There are 3 ways to turn a row about zero (a turn may also mirror it). The second row of each pair is the first, turned, with some noise. The first 30 pairs use one turn. New pairs use 3 turns, one after the other, and a turn may come again.
Known pairs, each followed by its turns in order:
[-14.8  33.4  15.1  19.7   0.1  19.7  17.7  17.2  20.4]
[ 28.7  13.5   9.2  16.7   7.9  27.7 -19.6 -25.9   8.9]
K_716

[ -6.4 -31.0   4.3   1.1   8.1  22.8   0.0  10.5   9.3]
[-15.4   0.7  -5.2  -8.4  15.0   3.4   9.1  30.3  12.0]
K_759

[ -3.9  -2.8 -24.2   8.3  18.4   6.8  12.3 -15.3   6.2]
[ 19.6  -5.0 -12.5   7.0 -21.3   7.3  17.8  11.3  -8.4]
K_453

[ -9.1 -26.4  20.6  -6.7 -33.5 -15.7 -14.2  -8.3 -12.6]
[ -2.5  26.6  -0.6  14.5  38.5   8.8 -18.8 -10.6  16.3]
K_453

[-14.1  10.5  -2.6   0.7  15.5   1.8   7.4 -29.8   5.9]
[ -6.6  13.4  -6.6  16.3 -17.4   3.3  14.5  12.1 -18.0]
K_453

[  9.9  17.3   2.2 -18.2  -4.4   6.4  -0.3  18.7  13.0]
[ 15.5   4.0  13.7  -5.1 -16.4   0.6 -15.0  -6.8 -13.8]
K_716

[-21.5  -1.8  12.1  10.8  11.5   1.3  -2.6 -20.2 -28.3]
[-31.4  -9.6  -6.3  11.0 -26.4   9.6   0.1  -2.9   2.8]
K_759

[ 10.3  25.8  -3.8   3.0  10.7   2.9   3.5 -29.3  -6.2]
[ -4.0  -8.2 -14.3   4.3  -9.7  -1.5 -17.0 -30.0   7.8]
K_759

[-14.0  -5.6  -0.7  -3.5  -4.3 -26.4 -14.3   6.6  -6.1]
[ -2.6   1.2  17.8  16.9  -7.9  -1.9   7.3   4.3 -24.4]
K_759

[-14.3  27.8   3.1  22.6 -46.0  43.2  -7.5  -8.2   5.1]
[ 57.3  -1.1 -12.3 -10.6  24.8 -10.7   2.6 -33.4  14.1]
K_716

[ -3.6  22.6  13.2 -18.6   2.4  -1.3  16.8   4.0   2.1]
[ -0.5  12.4   4.8  -4.9 -15.8   2.7 -25.3 -13.5   2.2]
K_716

[  4.5 -20.6  -3.7  34.5   7.0  -4.7   1.1 -14.2 -22.9]
[-16.8  -2.7 -15.6   6.3  34.8   4.1  12.8  14.7  -0.4]
K_716

[-17.2 -10.9  -6.1  -1.0  29.4  16.9  -2.2  -3.7 -23.1]
[  5.2  15.1 -23.0 -11.7 -19.9   0.9  13.5 -20.0  -6.7]
K_453

[ 12.9 -17.8   1.2  -5.0  -2.3  11.6   7.7  -3.2  33.6]
[  2.7   2.9  -7.0 -22.2  22.7  -6.0 -17.4  17.3   0.1]
K_759

[ 22.3  14.0   2.5 -10.1  -0.7 -11.7 -12.8  11.2  -5.6]
[ 20.6  14.4  -3.2  21.7   5.3  -2.7  -1.5 -10.3  -5.9]
K_759

[-17.9 -18.8  -3.0   2.0  -5.3  -6.3 -11.5  -0.8  -1.3]
[-3.5  1.2 -3.3 12.4 -5.9 -9.7 24.5  4.6 10.1]
K_716

[  1.5 -11.5  -2.9   6.3  -5.0   6.4  20.7 -27.0  16.0]
[-13.0  -4.0  -4.0 -31.1  -1.8  -5.9 -22.9  -3.0   2.5]
K_759

[ 39.5  -2.3  -6.7  -7.1  21.1   5.2 -14.7  -6.1  -2.3]
[ -8.1 -22.1  -3.1 -16.4  -5.1  10.0  -3.9   8.5 -37.0]
K_716

[ 12.6  -8.4 -34.3   5.5   8.2   8.7 -35.1   1.4   5.8]
[ 12.1 -28.0 -19.2   5.9  -9.6   4.5  22.7  22.4 -21.3]
K_716

[ 10.6  21.3  -6.9 -23.5   8.5  11.8   7.0  11.7  -8.2]
[ 12.7   1.8   6.5  14.1  15.1   8.1   0.8 -19.3  24.6]
K_759

[ 32.7  19.5  12.7  -5.9 -39.0  -6.5  15.5  -4.7  10.7]
[ -8.2  -7.8  23.2  -3.1  27.6 -12.6 -13.7  40.9  -0.5]
K_453

[  2.4  -1.6  -3.8 -10.8  -8.0 -12.1  -2.1   6.5  -0.2]
[ 10.3   3.0  12.4  -1.8   5.0   0.9 -10.3  -4.8   1.5]
K_453

[  5.9 -32.8   7.4   2.5   0.6  -7.6   1.4 -10.6 -32.9]
[-30.9  10.3  -6.5 -10.9  19.7 -14.9  19.8  16.3  -4.3]
K_716

[ -5.7  10.9 -12.1  -6.3 -20.8  26.3  -0.4  -6.4 -13.9]
[ -0.5  21.3   9.3 -11.8  -2.4 -12.1  18.8   7.9  15.9]
K_453

[  2.0  -7.5   3.0  -3.9 -15.2  -3.2 -28.6  12.4  17.1]
[ 14.0   0.3  -3.4   4.4  18.7   5.6   2.2  13.7 -26.7]
K_759

[-16.1 -12.5  17.0  -7.5  17.7  -8.5  16.2   6.0   3.7]
[ -1.4   5.6 -17.7   2.7 -15.2   4.1 -25.9  -9.6 -10.1]
K_453

[-15.7  -6.3  -2.4  -8.1   9.5  -2.9   3.5 -12.5  -8.7]
[-15.3   7.5 -12.7  -2.9  -7.9  -0.6   4.7  -1.4  11.9]
K_716

[ 14.0   0.8  -2.0  -4.9  14.0  -0.8   2.7 -10.5   3.0]
[  7.0  -6.0  -5.2   3.2   1.8  -4.4   8.2   4.5 -19.2]
K_453

[-16.2   1.8  -8.1   3.1   9.7  -4.2  13.8  23.7 -11.0]
[ 0.1 -6.8 20.0  7.9 -9.0 -5.0 20.9  8.8 15.7]
K_759

[-14.2   1.0  15.1 -14.2  -1.4  -6.5 -20.0   2.1  18.1]
[-12.8   4.5   9.3  24.3   0.6  -7.0 -10.1 -17.6  -0.2]
K_453

New pairs. What belongs after each?
[ -7.1   7.6 -20.8  -8.3   6.7   2.5  29.2  17.6   4.0]
[ -0.6  33.6 -16.5   5.7  -6.3  -5.9  -4.4 -14.5  -3.3]
K_716 K_716 K_759

[ -1.1   3.2  -5.4 -20.1   7.1 -27.8  -3.9   9.8 -19.1]
[-20.2 -20.9 -18.3  12.2  -2.3 -15.4  -9.3  -3.3   1.7]
K_759 K_716 K_759

[ -4.6 -11.1   8.5  13.9  20.8   1.9  -4.2   9.4 -14.0]
[  5.8   4.1  22.8 -11.4  20.7  -1.9   0.9  -0.6  -0.5]
K_453 K_716 K_759

[-17.3 -14.0  -1.7  -8.0  11.6  -7.5  -4.7   4.8  11.9]
[-21.1   3.9  -2.6 -10.2 -11.0  10.6   6.6  10.3   1.0]
K_759 K_716 K_453

[  2.9  -2.5  -5.4 -20.4  16.1   0.0   1.7   1.9  20.1]
[ -3.3  -2.5   8.4   1.7   8.0  -1.9 -15.1  11.0 -25.9]
K_716 K_716 K_453

[-19.9  -9.8 -16.7  15.4   3.8 -19.9  -0.2  18.8   3.7]
[ 12.9   2.7  17.8  -4.8 -11.6   5.4  27.3   4.4  13.0]
K_716 K_453 K_716

[ -7.0  -4.7  -8.5  13.8  15.1  -5.2 -10.2  20.9 -22.1]
[ -6.1   8.9  18.2  -4.6  25.3  10.1 -17.1  -0.8  -3.4]
K_453 K_716 K_759

[-17.3  -0.1  12.7  13.9  -5.5  12.5 -15.4  27.7  21.5]
[ 22.1 -28.0  -3.2  -2.8 -20.7 -18.3  -8.9   8.2   5.9]
K_716 K_759 K_716

[ 28.7   2.6  16.5  10.2  -2.1  -0.7  17.5 -10.2  -0.8]
[ -8.8  26.9  -3.6  -4.7   6.1  -8.4   9.2   3.8 -26.0]
K_759 K_716 K_759

[-12.9   8.1 -27.4  24.5 -10.1  19.9 -12.1  -0.7   3.5]
[ 10.2  -8.1  17.3  11.9  -9.3   8.4 -11.3   2.7 -34.0]
K_716 K_759 K_453

[ -3.7  -9.0   1.3  -9.5   0.1 -17.1  13.8  -4.5  36.1]
[-20.5 -16.1   1.5 -15.5  16.4  -6.9 -15.1  14.3   9.6]
K_453 K_453 K_759

[  2.0  19.9   4.6  12.3  19.8  -5.0   8.6   4.6 -18.2]
[-10.5 -24.7 -12.9   1.3  -9.6  -4.8  -2.6  -9.2  15.2]
K_759 K_453 K_453

[-29.5 -27.0 -10.7  -7.8   4.7  -7.9   9.7   6.0  14.3]
[  7.5  -0.7  26.7 -22.4 -15.6  -6.5   0.7   6.4 -24.2]
K_716 K_759 K_716

[ 25.8   2.2  -2.0 -13.9   0.7  -2.3   8.7  -2.7  -1.6]
[-22.4   3.9  -5.1  -9.5   4.4  -1.1   8.7   1.8 -14.5]
K_759 K_716 K_759

[-15.0   3.5   7.3  10.4  -0.5 -14.1   3.5  -5.0  -4.7]
[ -0.7  10.3  -0.3 -18.5  -3.8 -12.3  -0.4   7.6   5.9]
K_759 K_759 K_453

[ 12.7   8.3 -16.9 -14.5 -10.1  -0.7  33.9 -21.6   2.2]
[-21.7   9.5   5.6  17.0  25.6  13.9 -23.7  13.9 -12.6]
K_453 K_453 K_759

[ -6.6 -10.2   7.8  25.8 -16.4 -10.0 -25.1 -15.1 -25.5]
[ -6.3 -15.3 -18.3 -18.5  31.9  19.3   4.3 -12.8   9.9]
K_453 K_716 K_759

[-2.5 -4.4  0.0  2.7  0.1 -1.5 -7.2 -3.8 30.7]
[ 5.0 14.7 25.3  0.2 -1.0  5.5  9.1 -3.9 -1.6]
K_453 K_759 K_759

[-13.4   0.4  -1.6   9.2  27.2  17.5  -0.5  19.0   6.2]
[ 13.0 -21.1   8.8   0.4   7.7  -5.0  26.7  10.2  -7.8]
K_759 K_453 K_716

[-11.2 -25.3  38.7  20.4  14.6   7.3   6.5   0.3  -6.4]
[ 14.9  23.4 -36.1  11.5  -3.6   9.2 -20.7  -2.2 -15.9]
K_453 K_759 K_453

[36.1 -7.3  0.8  1.8 20.2 -2.7 10.5 18.2  9.8]
[ -6.7 -13.7  -4.5  -7.4 -29.3  -6.3   8.5  19.4  26.5]
K_716 K_759 K_453

[ 19.5  16.8  -7.4   1.4  -9.8   0.1 -30.3  -1.2 -23.3]
[  7.9   3.3 -13.2 -16.1   8.9 -29.0  18.2  10.7 -22.0]
K_716 K_453 K_453

[  9.7  26.4  -5.1 -19.2  -2.2   3.8 -21.8   0.5  -6.2]
[23.4 14.6 17.3 21.3 -7.6 14.7  2.5 -0.4  2.2]
K_759 K_759 K_453

[-25.8  27.2 -29.2  -9.9   2.8  19.3  -0.8   5.5 -16.5]
[  9.7   6.7 -35.8   5.1  22.6  26.0  -4.5 -14.7  -3.0]
K_453 K_759 K_759

[-23.6 -17.1  -7.4   0.2 -14.3   6.4  11.3 -26.5 -21.9]
[ 29.1  -5.9  24.7  -2.9  12.2 -13.0  23.9  -6.5  -5.3]
K_716 K_716 K_716

[-34.4  13.3  15.4  17.1   3.1  -8.8  -9.6  33.1  -7.3]
[  3.9  -8.1  35.6 -21.2  -8.7 -29.3 -20.0  15.6  -7.4]
K_759 K_759 K_453

[ 38.9   1.3  15.4   4.4  15.8 -19.4 -22.9 -14.9  -0.9]
[-25.7  23.2  -0.7  -3.4 -26.8  19.0 -11.6   0.9  29.0]
K_716 K_759 K_453

[ 16.7 -27.5   0.7   0.3  18.8  19.5  21.4  10.1 -10.9]
[ 13.7  25.3  23.6  -0.9   4.6   5.9  24.4  16.2 -10.9]
K_453 K_716 K_759

[13.7 -9.6 32.5  0.6 -9.7 33.0 -1.4 15.1  0.4]
[24.5 -1.5 21.6 17.1 22.7 -7.7 14.9  8.8 23.8]
K_453 K_716 K_716

[ 20.2  -9.0   9.9  12.8  19.2 -10.5  26.9   0.0   5.2]
[-8.2 -6.1 -6.8  8.0 34.0 22.8 -4.7 -1.4 11.6]
K_759 K_716 K_453

[ 12.3  -8.6   2.4 -10.7   1.6 -32.9  33.9   0.7   4.8]
[ 15.7  14.7 -14.5  22.0  -1.3   4.2  -6.0  11.5 -35.9]
K_453 K_453 K_453

